All groups share one centre, and each spreads out both ways along 8 directions, with some noise.
Known rows, each followed by its group:
[-11   0  18 -26   8   7 -43  18 -13  -1  -8  18  23   5 -23  -5  42   6
  69 -17]	G
[-20  20  -4  23  36 -16  15 -35  -1   7  -3  42  26  -9 -30  25  14   1
   6  -6]	V
[-15  -6  19  -3  21  -7   2   4   3  13 -11  12 -12   8  17 -11  -8   7
  10   4]	V
[  0 -16   2   0  11 -17 -22  25   0 -28 -16  -3  19 -24 -18 -11   4   0
  32   4]	T
[  0 -17   4  -2  27   4 -20  12   9   3  -4  29  -7 -24  18  -4   9 -11
  33 -10]	T
[-13 -11  14  -1  24 -34 -21   0  21  41 -18  10 -12 -17  19 -21 -18 -13
  14  -5]	T
[ -4 -19  30  12  21   4  61   4  12  -1 -15  34  -9   9  27  -2 -23  19
  -7   0]	G
[-16  15  16 -11   8  -9 -14  -4  -3  23  -3  -3   0  23  -5  -8  -1   0
  11   4]	V
[ 10   1 -28 -36  20  50 -38   6  -5 -24 -32  22  15 -12  24 -32  -7  13
   6  33]	L
[  4 -10  -3 -11  13   7 -10   9  -5  -9  -5   7  -1  -6  10  -5  -1  10
  20   6]	T
[  1  -1  12  -5  14  -3  24  19 -13  -3   8  45  16  15  -9   6  -5  22
  53  -9]	L
[  2 -30  19   3  22 -62  -1  27  12  36  -8  35  -2  -3   7 -14 -17   4
  71 -30]	T
[ -4  11  -2 -13   7  18  -9   8 -11 -40   0  -6   1   9 -19   1  10   0
  -4  30]	V
[  7 -26   1 -13  13 -26  -9   8  18   4 -40  -8   0 -32   1 -12 -22   8
  13  10]	T
[-18 -17  22 -11  21  23  -7   8 -10 -13 -18   4  10 -15  15  -7  12  22
  24   7]	G
[  1  -7   0  -9  17   8  -7   3   1  -4 -20  17   9 -12   6  -5   1   7
  16   3]	L
[ -3 -20   2  -7  11  15  15  -9  -2 -13 -25  -2   6 -10  12   1  -4  31
  -5  12]	T
[-14 -22  34  -5  12 -21 -31  38   1  11   3   9  -9  14  16 -27  15  -8
  59 -26]	V
[-16  -5  15  -5  22  -5 -12  12  -3   6  -2  15  -6  10  13 -12   2   1
  26   0]	V
[-12   0  -7  -1  17   7 -10   3  -4  18   4  11 -10   1  50 -26 -24   5
  -4  10]	L
[ 14 -23  12 -22 -17  -2  19   1   7  55 -28  14  12 -23  27   6 -26  33
  39 -28]	V
[ 13  29 -34   1 -13 -21 -11  -4 -12  24  32   4   6   6  -7   2 -24  -7
   5   2]	G
[-11  -4  12  -6   3 -14 -28   4   6  19 -16  -5   7 -11  -1 -14   2  -7
  21  -3]	V
[-20  26   3   7  16 -23  -3 -24   3  29  -4  15   2  40  -5 -21  -9  -3
 -15   5]	L
[  2   9   5 -10  -1 -19  20  -2  -3  41  -4  18   2  12   1   6 -27  13
  18   0]	T
[  8  -6 -22 -15  -4  38 -27  27 -25 -16  29  -4  -4 -23  34  -4  -2   8
  32   8]	L
[-15  10   1 -26   3  27  -8  -8 -17   8 -10  -8   1   6  18  -6 -13  23
   1  25]	G
[ -5  -2 -20  -8  22  17 -12  -8  -4  -5 -18   4   7 -32  25 -10 -18  16
  -3  24]	V
[ -8  -2 -16 -12  17  -8 -28 -19  11   6 -32 -23   0 -35  -5  -1 -12  -2
 -17  27]	G
[-11 -15  18   8  21  -4   7  11  11  -6 -20  10  -3  -8  15 -18  -7   1
  -1   3]	G
[  1   1 -28 -20  28  24  12 -17 -19 -12  15  20 -13 -14  16  27 -17  25
  11  36]	G
[ -3  -9  19 -20   8  10  19 -29   0  33 -32  28  12   5  -2  22  14  35
  26 -17]	T
[ -6  14   7 -41   5   2 -34  18 -11   4 -34  -2  21  12 -11 -30 -17  20
  35  28]	L
[ -2 -22  -2   9  18  -6 -23  17   3 -15  -8  12  15 -33   8  -7  10  -1
  31 -12]	V
[ -4  -6   3 -15  15   7 -11   6  -2   4 -12  10   2  -9  15  -7  -5  12
  23   6]	V
[ 15  -7  17  24 -13 -10  46  18  15 -10 -14  14  19  -4  -7  -7 -15   2
  -9 -22]	G
[-22  22 -12  -1   1 -19 -20 -17  -7  47   2 -25  -6   3  34 -24 -36   2
 -22  18]	G
[  0  12 -15 -25  -8  22 -36   3 -15   8   1 -16   3  -8  12  -4   2   4
  12  13]	L
[-15 -13  13  10  23 -22  -5  -3  17  -8 -33 -10   6 -27 -13  -7   5  -6
 -12   6]	L
[-14  20   8 -19  16 -12 -23  -3   0  12 -32  17  21  30 -21 -27  -4   9
  17  17]	L
[-21   1  14  15  13  -3  15  -6  -8  -7  -3   4  26   1  -7  -1   9  16
   6  -7]	T
[  5   4 -11  17   4 -25  33 -20   1  27   8  18   2  -9   7  13 -30   5
  -4 -10]	G
[-12   8  -1 -11  14  -4 -21   1   0   3 -19  -1   9   8  -4 -21  -5   2
   1  14]	L
[-22  14   8 -10   7 -23 -42  -5   6  26 -27 -23   8 -13  -9 -23  -8 -11
  -2  11]	T

New rows. What belongs after each?
[  4  13 -11  -3  -5 -21  -5  32 -14 -21  12  -7  19  -5 -25  -8 -18  -3
  21  17]	T
[-10 -13  -5  23  13   0   4   0   0  -6  20  -4 -15 -21  32  -1  -7  -7
 -10  -2]	L
[-13  19  -3 -41  20  -2 -45 -17 -15  37  -6  18  -2  10 -11  12  11   8
  47  13]	G
[  1  16  -5 -41   3  22 -30  12 -16  13 -18  11  15  14   5 -21 -11  18
  32  20]	L
[ -9   6  12  21 -14 -23  37 -17   2  48  -2  10  20  -1   9   4 -24  16
   0 -30]	G
[ -6  -9  14   1  -4 -12  -5  11   6   5 -11 -12   0  -6   4 -13  -2   0
   5  -4]	V
[ -1  -5   5   7   5  -7   0  14   9  -4 -14   1   3  -7   6 -18  -9  -6
  -5   4]	G
[-24  21  14   9  -2 -46  -1   3  -6  23  -7 -13  24   9 -24 -15 -20   5
   8   4]	T
[  6  -3  -2  -5  -9  -1   7   3   1   0  -9  -5   9 -10  -1   1  -7   8
  -2   0]	V
[ -6   4   6  -2   7 -18   8   9  -6  27  11  15  -4  17  21 -11 -26  12
  23  -3]	T
[ -6  11  -3  -2   6   4 -10  16 -17  -8  18  12  10   6  -2  -8   2   2
  28   2]	T
[ -9  -4   5  -9   8  -1 -15   9  -6   6  -9   6   7 -10   5  -8  -3   6
  25   3]	L
[ -2 -15   9  -2  11 -24  -3  14  -2   3  -3  13  12   1  -1  -8  -4  13
  39  -7]	T
[-20   8  19   7  14   8   8 -16  -7  19   2  32  12   7   0  11  19   8
  22 -20]	T
[-20  21  -5  10  10  -2 -12   9 -13   6  25   2   0  11  21 -20 -14  -9
   1  10]	T
[-10  -2   7  -8   7   9 -23  17 -13  -7   4   9  13   2   4 -10  16   4
  40  -4]	G
[  7 -12  -9 -11   7  10  -5   7 -12   6  -5  26  14 -23  13   5  -4  21
  41  -6]	V
[-25  -4  33   4  12 -24   4  -4  16  30 -23  -5 -13  13   5 -13  -7  -3
  -7  -3]	V
[  2  -3 -16   1  17  22   5 -11   1 -12  -3  21  -1  -7  25  -5  -5   6
 -11   8]	L
[-15  -3  23  13   4 -32  13  17 -10   5  14  -3   4   3 -15  10  -1   2
  34 -11]	L
[ -4  12   5  -1  14 -15 -20  10   2  12   1  19   7 -17 -18   2   3 -17
  31  -7]	T
[ -8  -8   8   5  -2 -17 -25  20   3   5  -3 -19   0  -9  14 -27  -4  -8
   9  -1]	V
[  3 -26  25 -20  -7 -11 -19  20  13  25 -35 -10   2 -17  13 -14  -2   8
  29 -14]	V
[-21 -12  13  14   7 -40  16   7  -4  -8 -14 -16  22   5  -4 -18 -18  25
   9   4]	T
[-24   7  16  -8  18  -7 -47 -10   9  24 -29  -1   8 -21  -6 -11  22 -17
  15  -8]	T
[  9  -5  -2 -13   9  -1  -8  12   0  10  -5  20   2 -12  -3   5  -7   1
  33  -3]	T
[-27 -19  25   2  -1 -31 -25  -4  11  38 -20 -41  -9 -47  15   1  -6  -8
   4  -7]	L
[  5 -16  -4  -1  13  -4  30   8  -8  11  10  20 -16  17  45 -10 -36  28
  13   5]	T
[  5 -10  -6 -16  18  19 -19  12  -5   8   9  28 -15  -3  35  -6   0  -1
  30  -2]	T
[ -3   9   1 -12   1  -1  10 -11   0  24 -16   4   1  -3   5   3 -20  14
  -3   9]	T
[ -3  10  -4 -23  -4 -16 -12   3  -2  32 -13 -11  -5  10  10 -16 -33  12
   8  18]	T
[ -6  -7   4   8  13  -1   6   3  -5  10  14  14  -3  -6  24   0  -5   3
  14 -10]	L
[-11   8   0   8  27 -16 -39  30  -4  23  33  28 -21   1  42 -32 -10 -30
  40 -10]	T
[ -3   8 -24   1   9  -1 -20   4 -22  -1  28   7   8  -7   8   3  -5   3
  28   6]	G
[ -6   9 -14  -5   6  -6 -30  28 -11  -9  18  -9  -8   3  20 -29 -24  -9
  10  20]	T
[-13  13  11   3  -1 -35  17  -1  -5  34  -2   4  10  16  -3  -8 -32  12
  11   2]	T
[ -4  -8   6   1  26  -1  -4  13   0  -8 -12  27   9  -1  11 -21  -7   9
  22   5]	L
[-11  -5  -6  -8  10  22 -14  -1  -8  -4  -3  -6  -2   7  33 -16  -1  14
  -1  14]	T
[-12   3   4  -4   6 -18 -22   7  -5   5 -12 -16  14  -2  -7 -16  -5   3
  12  10]	T
[ -7  -4   5 -21  30  12 -11  -8  -9  13 -17  40   9 -11   8   6   1  24
  42   5]	V
[ -4   2  17   6  -3 -14  -1  18  -6  10  19  14   3  21  -5  -7   7  -2
  35 -20]	V
[-27  -4  12  20  31 -24 -11 -19  19  -5 -28  -1  11 -25 -25  -2  17 -19
 -14   4]	V
[-14  -5   9   2  31 -19 -14  -5  17 -11 -43   3  15  -9 -18 -19   2  -4
  -6  12]	L
[-12  -1   0   2  13  -5   4 -13   4  14 -12   7   5 -10  12  -1 -12   4
  -3   2]	V
[ -5  -9  11   8   2 -11  36 -19   9  15  -9  -2  -6 -23  -1  25  -6   7
 -14  -6]	L
[  1   5 -15  -8  25  24 -19 -29   5  10 -20  37   8   3  10  -6  13   0
  -1   0]	L
[  7   4  -5 -29 -10  12 -13  -9  -3  26 -26  -3  15 -16   1   5 -13  19
  16   6]	V
[ -8   8   5  11  17 -33 -13  21   5  11   6  12   3 -13  -7 -11 -15 -20
  24  -3]	T
[ 10  -2  -9 -20   1 -17  -9  15   4  11 -17  -6  -7 -13   7 -11 -33   4
   9  19]	T
[  3   8   7 -12  16   7   0  13 -13   4   2  54  22  22 -11  -1  10  18
  64 -14]	L
[ 11 -15   1  -4  16  -8 -24  38 -11 -25  11  28  13 -12 -13   0  16   1
  69 -11]	T
[-10  -5   3 -21  14  -2 -31 -10   7  34 -22   4 -14  -7  28 -15 -11   2
   8   2]	T
[ 15   5 -33  -9 -16   1 -17   2 -21  47  12  22  32 -31  37  -4 -27  24
  52 -23]	V
[  6 -16   3  25  20 -21  26   8  15 -10   0  26   0 -15   5  -1 -13  -8
   4 -12]	G
[-14  15  15 -24   5  -9 -18  -1  -6  37 -21  13  16  11  -9 -12 -10  13
  34   2]	L
[ -5   0   4   5  16   5   6   1   6  -2 -10  17   3 -26  -2  10  -3  -6
   5   0]	T
[ -2 -21  -3   8  29  -8 -23  29  -3 -14  16  23 -10 -14  29 -22   0  -7
  41  -6]	T
[ -4 -15  12  -1  15   0  19 -21  14  22 -31  10  -3 -17  18   6 -12  15
  -8   3]	T
[ -1   2  -7 -32  -2  20 -25   7  -9  14 -15 -15  -6   2  24 -19 -21  16
   6  28]	V
